Each new row is followed by what is left after taking away its nearest point in the smallest flat space through zero that holds the last named rows.

q_568:
[[  6 -25 -15   7   4  -9 -15  18  19  -1 -12]
 [ -6 -33 -37  -9  -5  21   3   0  17 -12 -11]
 [  9 -28 -15  19  -2  14  -6  19 -10  -9  -4]
 [ 31   9  15   3   4 -12  -2  -9   0 -16   3]
 [ 31  -2  13   2 -17   9  11   1   9 -20 -21]]
New rows:
[ 18   2  -2 -20   0  15   5  -2  15 -15  10]  [  5   3   3 -10   2  10  -2  13   7   1  12]
[  2  20   1  19   8  -1  10  10  -3 -14   7]  [ -5  15  -8  12   7   0  10   9   9 -12   2]
[ -6  14 -13  19   6 -16  17 -12 -18  19   7]  [  5   4 -17  17  -1 -13  19  -9  -3  10  -8]
[  7  18  -2  13 -17 -10  -1  13 -19  17 -10]  [  8  11 -19   1 -12  -9  -1  -1  -8   7  -6]

q_112:
[[ 32 -10 -13   0 -18  -3 -13 -32   2  21  -9]
 [  5   3  22   6  19  -4  -4   3   1   5 -13]
 [-22  -2 -15 -15   5   1 -20  -5  -5  14   9]
 [ 18   1   2 -13  -4 -10  -1 -24  24   5  11]
 [  2   1  -1   0  15 -22   3 -11 -22   9 -11]]
New rows:
[  4  15  18  -8  36   0 -15  14  -7  -7  -3]  [ 15   9  -5  -8   8   5  -9   4  -7 -10   4]
[-28   8   5  -6 -10 -14   5 -11  -3   0   1]  [-16   5  11   3 -16  -4   1  -9   2   2  -8]
[ 2 13 -1  9 26 -2 -4  3  1 -9 -5]  [  5   9 -13   7  12   3  -6  -2   3  -8   0]
[-20   7 -15  -2  -2  11   4  -6  10 -27   0]  [ -7   5  -7   3   5   6  -3 -15   6 -16 -14]
[ -5 -11 -11  14 -15 -22  -8   8  -4   5 -17]  [ -8  -7  -2   8 -10 -22  -7   9  12   0  -8]

q_560:
[[ -7   8  -8  15  -6 -18 -14  10  10 -17  13]
 [-26   8  -3  -1  10 -13  11  11   0  29  22]
 [-16  -1   8  12 -11   1 -13  -9   4  -1  16]
 [  6 -12 -20  -6 -10  11   1   7  -4  -1  35]
 [  0 -22 -23  20  13  -2 -18 -19  -6  -1   9]]
New rows:
[ -3 -23  15  -1  -5  18   0  15  -9   5  -2]  [ -5 -18   8   6   1   4  -4  21  -5   0  -5]
[-30  -2  -8 -12   4  -1   0  -1  -5  -8   0]  [-22  -3  -8 -15   2   3   0  -1  -6 -14  -6]
[  0  -6 -16  -2   8  15  -7  19  14   3  12]  [-4 -2 -2  1  8 15 -9 11 16  3 -4]
[ 18   0  -3  10   3   9   1  10   3 -16  17]  [ 7  3  8 11 11  7  4  3  2 -2  7]
[ -2   0   1 -12   3   8  -3   9   2  -7  -6]  [-8 -2 -1 -7  6  6 -7  5  2 -4 -2]

q_803 (5 x 11):
[[  7   7  -5 -18   2  34  11   3  -9  13   6]
 [ 14   6   5 -14   3  24 -16  10   2  11 -34]
 [ -5   5 -10   1 -20  12  19 -11   9  -7   4]
 [-10  24   8   1 -21  19  -4  -5  15   6 -12]
 [ 19 -16   5  -7 -20  24  -7 -16  -9  -7  -3]]
New rows:
[ -3 -13   9  -1   1  -1   5  -4   8   4  -7]  [ -5 -10   9  -2   3   1   7  -3   7   7  -2]
[  8   5 -15  15   8   4   0  22  -6   0  15]  [ 10   5 -10  18  -4   7  -7  15  -1  -4   7]
[-15   4  -8   2  12 -22   5  11 -12 -11   3]  [ -7   5  -2  -4  -3   0  -1   3 -13 -10  -4]
[  7  -8  12   8  -2   7 -20   6  -7   7  -1]  [ 0 -4 -2  9 -3  4 -1  7  1  3  1]
[ 24 -22   6  -6  -6 -14 -10  -4  -2  -3  -5]  [ 8  1  3 -7 -5 -7  3  1  6  7  3]

q_505 (5 x 11):
[[ -9 -17 -11   4  -3  15   9  12  26 -22 -23]
 [ -1   8 -23  16   2   9 -10  10  -1  -3  -9]
 [ -9  -5  17  -1   5  32   2   2   1 -18  -9]
 [ -4 -11  -2  15  28   1   2   5  -2  -1   2]
 [ -1 -16   2   9 -12  39   3   8   1 -17  -8]]
New rows:
[  5   3  -8 -16  -4   4  15  -9  22  20   0]  [ 4  5 -7 -7  7 15 10 -7 12 19  2]
[  7   0   6  21   3  22   8   2 -19 -13  -8]  [ 7  5  3  8 -1 -5 12 -3 -8 -7 -9]
[  8  -1  13  19  -6   1  -5 -10  26  -7   9]  [  8   7  11  20  -3  -1 -10 -10  22  -4  10]
[ 18   2  18  -5 -24  -5  -5   8 -15   3  -4]  [ 10  -1  11   3  -2  -8  -4  14  -7  -3 -12]

q_303 (5 x 11):
[[-11 -15  27  11  24 -27   3  -6  -6 -18 -29]
 [ 16  -8  12  13   0   5   5  18   1  22  -6]
 [ 15 -27  11  12  -6 -25   1  -3 -18  18 -19]
 [  3   5  15  13   6  -3  26  -3 -15   2  11]
 [ 20  17 -23 -22  10   9  -2   7  -2   6 -15]]
New rows:
[  0  -6 -11 -10  -1  18   5  -6  31  -6   8]  [  7 -14  -3  -4   3   4  14 -11  16  -2   0]
[ -2 -15  -9   7  -5 -12  10 -15 -22  -8  19]  [  2 -10  -8   3   7   2   0   5  -4  -6   5]
[ 11  -8  19 -11 -11 -11  23  -7 -14   8   4]  [  2  -3  13 -19  -8   0   7   0   5  -1   0]
[ -5   2   3 -19 -26   8  22   8   6  -5  22]  [ -1  -6   8 -20 -14  -3  16  11   5  -7  -3]

q_882:
[[ 21 -10   0 -25 -10   0  13   4   3   4  32]
 [  0   0  -5 -10 -15  -6 -14   8  -8  20  32]
 [ 25  -6   2  -4 -14   4  18 -19  -6  -5  10]
 [ 16 -26  -8 -24  -2  -8   2  11 -13   4  38]
 [ 22 -22   3 -16  -6   8  -5   0 -29 -12  19]]
New rows:
[ -6  10  21  -9  34  -6 -14  -6  35   0  -1]  [  6   0  17  -2  21  -8 -18 -22  10   1  10]
[  0  -4 -11   5  19  -4   1  -4   0   5   5]  [ 4  5 -3  1 11  6 -2 -5  0  3  4]
[ 3  7 -9  2 10 -6 19  2  1 -2  6]  [ 1 11 -4  2  6  1  7  4 -8 -3  5]
[-14   9  13   0 -10  17  12   5  -7  -2 -21]  [-12  -4   3  -3  -9   4  15   7 -10   6  -5]

q_189, 5 rows:
[[  8  -8   6  -3 -22   7  17  16 -11   5  -1]
 [  5 -26   9  -8   0  -6  19  10 -12   4   6]
 [  4 -19  16 -10 -14 -10  14  17   8  -8   1]
 [ 27  -1   8 -17 -33  -4 -29  25  -7  42   5]
 [ 19  11   2   2   5 -18   0  -2 -21  17   0]]
New rows:
[-12   5 -14 -16 -10 -13  15   1  11   3 -18]  [-12   2 -18 -17  -4 -11  10  -2   5  11 -15]
[ 14 -14  -1 -15  -7  -7   3   2  18  13 -19]  [  9  -6  -9  -6   1   1   8  -8  11   9 -21]
[ 3 -8  3 10 -5  7 -2  0 10 -7 14]  [ 8 -3  2 12 -2  2 -1 -2  3 -3 13]
[-12  12  14  20  17  -2  -9  21  13 -13   1]  [-7  5 12 18 14  4 -5 25 -2  1  4]

q_366:
[[-29 -27   7  11 -15 -16 -18   4  26 -25   0]
 [ -6  26  -2  -4 -24 -18  -1  -8 -18   0 -16]
 [ -7   2   5  -2 -14  -7  10   9  13 -18   0]
 [ -1  13  -5  14 -15   8  -5  14  -6  -2  -8]
 [ -7   7  15  17  11 -12  -2  -6 -25   1  -1]]
New rows:
[  0  22   3  11  -1   5  -9   6 -22   8   0]  [-3  5  3 -4  0  1 -5  2  0  1  7]
[-30  -1 -10   2  -7  -1  -7  -1  -6   1  -4]  [-20   1  -8  -4   3   6   7   2  -4   3   3]
[  1   0  -1   0  -4 -21   5  16   1  12 -10]  [  3  -5  -2   1   2 -16   4  16   3  14  -7]

q_968:
[[ -4  18  -1  -3   4 -20 -16   0   9  42   0]
 [-21  -7   9 -28   7  -6 -15  11  -8  14 -16]
 [ -6 -20  15  15   4 -14  17  10  -9  10 -26]
 [  2  -2  -7 -17  -8  13  -7   2   1  12   8]
 [ 14 -14  -3 -28 -18 -24  -6 -13   9   2   5]]
New rows:
[  6   0  13  -4  -4 -18  -7 -16   3   6 -17]  [  5   3   8   0  -3   7  -5 -11  -1   1 -10]
[  5  -7 -13  -2  15  -9 -10  -4   3  11  11]  [  3 -13 -10   2  17  -3  -4  -1  -2   2   7]
[ -8 -22 -14 -15 -11   6  -4   2   7   6 -12]  [ -8  -5 -14   4  -2   1  -4  -2  11  -2  -8]
[17 -5 -8 -6 20  6 -2  4 -5  2  1]  [17 -5 -6 -4 21  0 -2  3 -4  1 -1]

q_540 (5 x 11):
[[-12   6 -12  -1   7   2  10   0 -14  20   4]
 [ 20   5 -19  17  -1  -8  14 -15 -11 -20   1]
 [ -1  -3 -15  -9  22   1  -6  22 -18  -5  25]
 [ -5  -4   1  -3  13 -12   4 -13   8  -9  13]
 [  6  14   4   0  -8 -15  17   2  -5   6  34]]
New rows:
[-18  -5   0  17 -16   5 -14  -4   7  -9  -9]  [-18  -1  -5  15 -11   1  -9   0  -1  -6   7]
[ -7 -10   8  14 -11  20  10  -8  -9   1 -18]  [ -7 -11  10   7  -2  12   9  -2  -8  -6   5]
[-14  13   1  -5 -20   4  13   6  12  11  10]  [ -9   4 -10  -3  -7   7   5   4  10  -7   2]

q_599:
[[ -2 -10   0 -13 -26   3  -4  -6  -6 -17   2]
 [ 17  -5  22  -6   1 -10   1  -3  14 -17   2]
 [ -3  17 -24  14   8   9 -26   2  -8 -10   5]
 [ -3   3 -22   8  -8 -17 -15   1  13 -21  34]
 [-15  17   2  -9 -11  11   2   0  13   1  -4]]
New rows:
[-16  -9  -6 -14  -5   9 -18   7 -20 -19 -20]  [-15  -7   0  -8   9  -8  -5  12   0  -8  -8]
[-19 -16  -2  18  18  17   3 -11  -8   5   3]  [-16 -14   7  11  10  14   2 -13   4  -8   7]
[ -7  -4   5 -14   9 -16  -4  -5  10 -14   3]  [-12  -3  -2 -12  11  -8  -4  -4  -1  -4  -4]
[ -3   4 -16  19   2  10 -16 -17 -11  12   2]  [  2  -1   3   9  -4   3  -5 -19   4   8   3]
